All groups share one centre, and each spreads out both ways along 9 directions, with some noise.
Some rows, each with its group after it:
[12, 26, -1, 12, -5, 2, -17, 27, 6, 4, 11, 5, 9, 22, -3, 14]
(3)
[16, -1, -10, -2, 11, -5, -6, -3, -8, -9, -20, -1, 3, -13, 6, -14]
(2)
[0, -8, 5, -5, -6, -8, 17, -13, -14, -2, 17, -5, -11, -14, -3, 7]
(0)
[-17, 9, -5, 6, 6, 9, 0, 4, -10, 0, 17, -1, 7, 5, -26, 18]
(3)
[32, 25, -9, 16, 14, 9, -23, -10, -1, -25, 8, -1, 38, 14, 4, -23]
(0)
[17, 25, 3, 28, 18, 5, 18, -2, 17, -19, 12, -17, 14, -2, 2, -8]
(1)
[-16, -5, 15, 6, 8, 11, 8, 4, 9, -2, 13, -18, 5, -1, -5, 14]
(1)
[-12, -3, 10, -9, -15, -14, 7, 21, -1, 7, -3, 1, -15, 18, -20, 10]
(1)
[-2, 5, -7, 7, 10, -17, -4, 8, -20, -10, -3, -7, -7, 13, -33, 0]
(1)
[13, -10, 9, -7, -4, -1, 5, -15, 8, -5, 3, -7, -4, -7, 25, -13]
(3)
[11, -3, 12, 0, 9, -15, -2, -2, -23, 3, -18, -2, 10, -8, 13, -4]
(2)
[-12, -17, -13, -24, -11, 31, -11, 2, -5, -3, -7, 3, -3, 26, -10, -18]
(2)
[16, 20, -26, 16, 12, -2, 7, -3, -18, -3, -16, 10, -23, 0, -1, -23]
(1)
[13, 5, 7, 8, -6, -20, 3, 11, 9, 4, 1, 4, 6, -3, 24, 2]
(2)
[0, -9, 0, -2, 15, 8, -9, -19, -14, -6, -11, -7, -2, -1, -5, -15]
(1)
[2, -18, 7, -1, -6, -21, 4, -1, 5, -3, -11, 9, -2, -13, 15, -27]
(3)
[6, 8, 5, -7, -2, 7, -4, 12, 4, 0, -2, -8, 9, 21, 5, 13]
(0)
[10, 8, 13, 1, -5, 11, -13, 2, 11, 20, 0, -1, -34, -12, 0, 10]
(3)
[1, 10, 10, 13, -1, 1, 2, 17, -7, 3, -2, 2, 0, 9, 7, -10]
(1)
[-3, -22, -10, -13, 2, 22, 22, -28, 12, -20, 3, -13, 4, -5, 17, -19]
(3)
[13, -5, 9, -12, 0, 4, 11, -13, -11, -8, 7, -10, 7, -11, 6, -2]
(3)
[4, -12, -6, -37, -24, 15, 21, 2, 5, 8, -8, 8, -8, -17, 6, 16]
(2)
[7, 7, -1, -10, -3, 0, -21, 33, 2, 4, -11, -3, 15, 26, 4, 20]
(0)
[9, 12, 11, -10, -8, -8, 2, 28, -22, 16, -26, 11, -7, -8, -17, 8]
(3)
[29, 29, -2, 11, 12, 21, 1, -28, 2, -9, 0, -6, -8, -8, -9, -20]
(0)
[2, -6, 2, -16, 4, 16, 7, -7, -1, 1, -15, -8, -10, 4, -2, -2]
(0)
[-11, 9, -27, 5, -18, -17, -15, 11, 7, 17, -9, 31, -14, 37, 3, -3]
(1)
[-2, 1, 1, 12, 17, -13, -9, -29, -20, -11, -7, 1, 0, -9, -27, -26]
(2)
[-23, -10, 9, -10, -7, -5, 38, 15, 10, 4, -4, -19, -35, 19, -20, 21]
(0)
[16, 8, -9, 12, 8, -6, -9, 5, 2, -14, -9, -4, -3, 11, 1, -22]
(2)
[14, 23, 5, 13, 19, -6, 13, 4, 3, -7, -9, -8, 17, -10, -10, 4]
(2)
[-17, -18, 33, -4, 2, 4, 19, -28, 0, 5, 6, -14, 0, -8, 16, -3]
(3)
[7, 17, -10, 15, -7, -18, -11, 19, -5, -6, 22, 10, 24, 21, -2, 9]
(3)
[-5, 11, 4, 16, 3, -9, -9, 21, 3, 6, -5, -2, -15, 19, -10, 5]
(0)
[12, 18, 17, -4, -5, -20, 13, -12, 2, 2, -7, 8, 17, -5, -10, 0]
(2)
[8, 4, 5, -1, 0, 9, -12, -9, -2, 7, 7, -4, -8, -2, 7, 5]
(0)
[2, -8, -4, 4, 8, -3, 1, -22, 10, 1, -10, -1, -17, -26, 6, -15]
(2)
[-3, 5, 20, -6, -11, -5, -1, 0, -5, 16, -7, 8, 9, 20, 12, 0]
(1)
[12, 1, -4, -1, 11, 2, 9, -5, -12, -3, -13, -10, -18, -14, -2, -4]
(2)
[-18, -5, 0, 8, -3, -18, 22, 13, -3, 0, -7, 4, -23, 2, -15, -9]
(0)
[19, 7, -8, -1, -6, 2, -4, 16, 12, -12, 0, 3, 17, 8, 16, -10]
(3)
[4, 1, -36, -12, -5, -7, 5, -11, -7, 0, -4, 14, -6, -7, -5, 13]
(1)
[-8, -7, 15, -15, -3, 17, -5, 0, -2, 17, -18, 4, 14, 3, 22, 2]
(0)
[-4, 14, 9, 5, -9, -2, 20, 12, -8, 19, -12, 4, -32, 11, -1, 1]
(1)

New rows. What belongs after each?
[-7, 5, -8, -5, -2, -3, 10, 8, -15, 3, -16, 8, -3, 12, -14, 0]
(3)
[-10, 14, -13, 13, -6, -16, -7, 18, -13, 17, 1, 20, 10, 23, 12, 15]
(1)
[-4, -10, 28, -10, -1, 5, -6, -2, -20, 7, -9, -2, 12, 6, 8, -6]
(1)
[-20, 0, -1, 21, 15, -32, 3, 27, -13, -17, -12, -13, -2, 39, -30, -13]
(0)
[-3, -5, 14, -6, 1, 2, 9, -11, -11, 3, 9, -16, -7, 6, -2, 13]
(0)
[-20, 0, 10, 12, 10, 22, 8, -16, 27, 6, -3, -16, -33, 13, -7, -11]
(1)
[22, 10, 8, -8, 2, 10, -1, -8, -10, 3, -1, -11, -14, -1, 3, 6]
(3)
[16, -4, 0, -25, 2, -12, 1, -28, -28, -6, -25, -3, -4, 1, -21, -11]
(1)
[16, 15, -6, -6, -5, 11, -8, 21, -1, 4, -3, 4, -11, -4, -11, 13]
(3)
[-7, 5, 7, -16, -23, -10, 17, -18, 4, 4, 15, 20, 13, -5, -33, 5]
(2)
[7, -15, -10, -21, -6, 14, -17, -8, -1, -4, -24, 4, -6, 16, 10, -31]
(2)
[-2, -15, -1, -6, 9, 18, 10, -23, 5, -9, -18, -11, -19, -4, 4, -28]
(3)
[13, 11, -10, -2, 9, 5, -11, 13, -2, -16, -14, -2, 29, 24, 1, -12]
(0)
[-1, 18, 29, 21, -15, -35, 22, 5, 1, 15, 28, 5, -3, 0, 4, 23]
(2)
[-3, -9, 7, -18, -11, 13, 1, 18, -13, 8, -8, -1, 8, 20, 19, 7]
(2)
[-11, 4, -3, -3, 12, 14, 18, -25, -18, 1, -10, -12, -10, 24, -12, -2]
(3)
[-2, 14, 19, 17, 8, -3, 31, -14, 6, 6, 11, -13, -31, -17, -14, 13]
(2)
[19, 3, -1, -3, 3, -8, 6, -12, -22, -18, 20, -11, 28, 7, 5, 7]
(3)
[19, 4, -9, -13, 2, -1, 8, 1, -10, -10, -17, 1, 9, -11, -10, -6]
(2)
[9, 7, 21, 1, 3, 16, -8, 7, 11, 10, -17, -6, -19, -7, -1, -9]
(3)
[-5, -1, 32, 8, 7, 3, 5, 16, -9, -7, 4, -19, 5, 5, -9, -5]
(1)
[-17, 5, -7, 13, 5, 1, 3, 6, -14, 17, -7, 4, -28, 12, -1, 5]
(1)
[-18, -24, 13, -22, -3, -5, 36, -14, -13, 8, -32, 1, -4, -4, 7, -16]
(3)
[1, -9, -6, -12, -12, -16, 16, 7, -9, -8, 3, 8, 22, -5, 8, 0]
(3)
[0, 8, 0, 22, 18, 9, -2, -4, 22, -19, 11, -15, 12, 7, -3, -11]
(1)
[-8, 5, 7, 16, 9, 5, 4, 1, 11, -4, 13, -9, 13, 9, 4, 4]
(1)
[4, -1, -18, -12, -17, -8, 7, 8, 11, -2, -5, 12, -15, 5, -9, -1]
(1)
[8, 11, -14, 6, 3, -6, -15, 29, 8, -19, -2, -10, 16, 38, -9, 1]
(0)
[-17, 6, 21, 7, -11, -8, 54, -3, 12, 4, 7, -1, -12, 4, -8, -2]
(0)
[7, 16, 1, 6, 5, 22, -15, 8, 22, 3, -17, 4, 14, 20, 12, -14]
(0)
[-8, 18, 10, 14, -7, -14, 6, 16, 12, 6, 4, 3, 2, 30, -1, 3]
(1)
[-8, 16, 12, 12, -5, -4, 21, 31, -28, 25, -1, 8, -19, 5, 10, 17]
(1)
[-2, 3, -8, 2, 10, -19, -21, -12, -25, -7, -9, 1, 18, 20, -17, -5]
(1)
[14, 7, 4, -8, -3, 8, 13, -14, -9, 6, -1, -1, -24, -19, -8, 3]
(0)
[7, 2, 22, 1, 7, 11, 12, -10, 4, -7, -6, -15, -4, -1, -4, -16]
(1)
[11, 16, 12, -2, 4, 5, 8, 1, -10, 10, -14, 0, -8, 2, -6, 0]
(0)
[-3, 5, 20, 12, 1, 15, 23, 28, 4, 0, 15, -13, -7, -9, 8, 4]
(1)
[13, 11, -5, 2, 5, -14, 13, 11, -30, -6, -10, -5, -18, -2, -25, -5]
(1)
[-13, -7, 12, 0, 8, 11, 4, -2, -14, 7, -4, -11, -12, -2, -5, 5]
(1)
[6, -9, 20, -4, 5, -5, -6, 12, -20, -16, -6, -12, 2, 2, -21, -21]
(1)
[-3, 10, 21, 11, 1, -15, 21, 2, 0, 14, 7, -3, 8, -19, 10, 23]
(2)
[-1, -2, -20, -18, -3, 28, 28, 19, 3, -4, 1, -3, -4, -24, -8, 25]
(2)
[8, 1, 4, -23, -7, 9, 30, -1, -3, -2, -8, -10, -5, 3, -8, 11]
(0)
[0, 3, -3, -3, 4, 20, 2, 2, 13, 3, -26, 6, -1, 3, 5, -20]
(0)
[1, 15, 9, 13, -7, -5, 10, 22, -6, -2, 17, -7, -8, 30, -3, 4]
(2)
[2, -16, -11, -4, 14, -13, -20, -37, 1, -8, -23, 18, 19, -39, -1, -31]
(2)
[-1, -16, 1, -15, -4, -4, 16, -5, -10, 1, -19, 3, -11, -14, 0, -16]
(3)
[-1, 4, 14, 8, -2, 4, 9, -20, -1, 6, 11, 2, -6, -11, 5, -6]
(0)
[-4, 6, 15, -3, 3, -11, 8, -6, -21, 10, -10, -7, -5, 14, -13, 6]
(1)
[8, -5, -5, -10, -10, 5, -1, 10, 9, 1, -6, 3, -9, 12, 17, -8]
(2)
[-3, 9, 18, 15, 8, 14, 6, -20, 12, -5, 6, -9, 21, 17, 13, -16]
(0)
[16, 17, 13, 8, 4, 16, -15, -4, 0, 4, 26, -13, -7, 0, -5, 18]
(3)
[-10, 4, 8, 6, -5, -3, 13, 27, -16, 14, 5, 2, -6, 4, 5, 18]
(1)
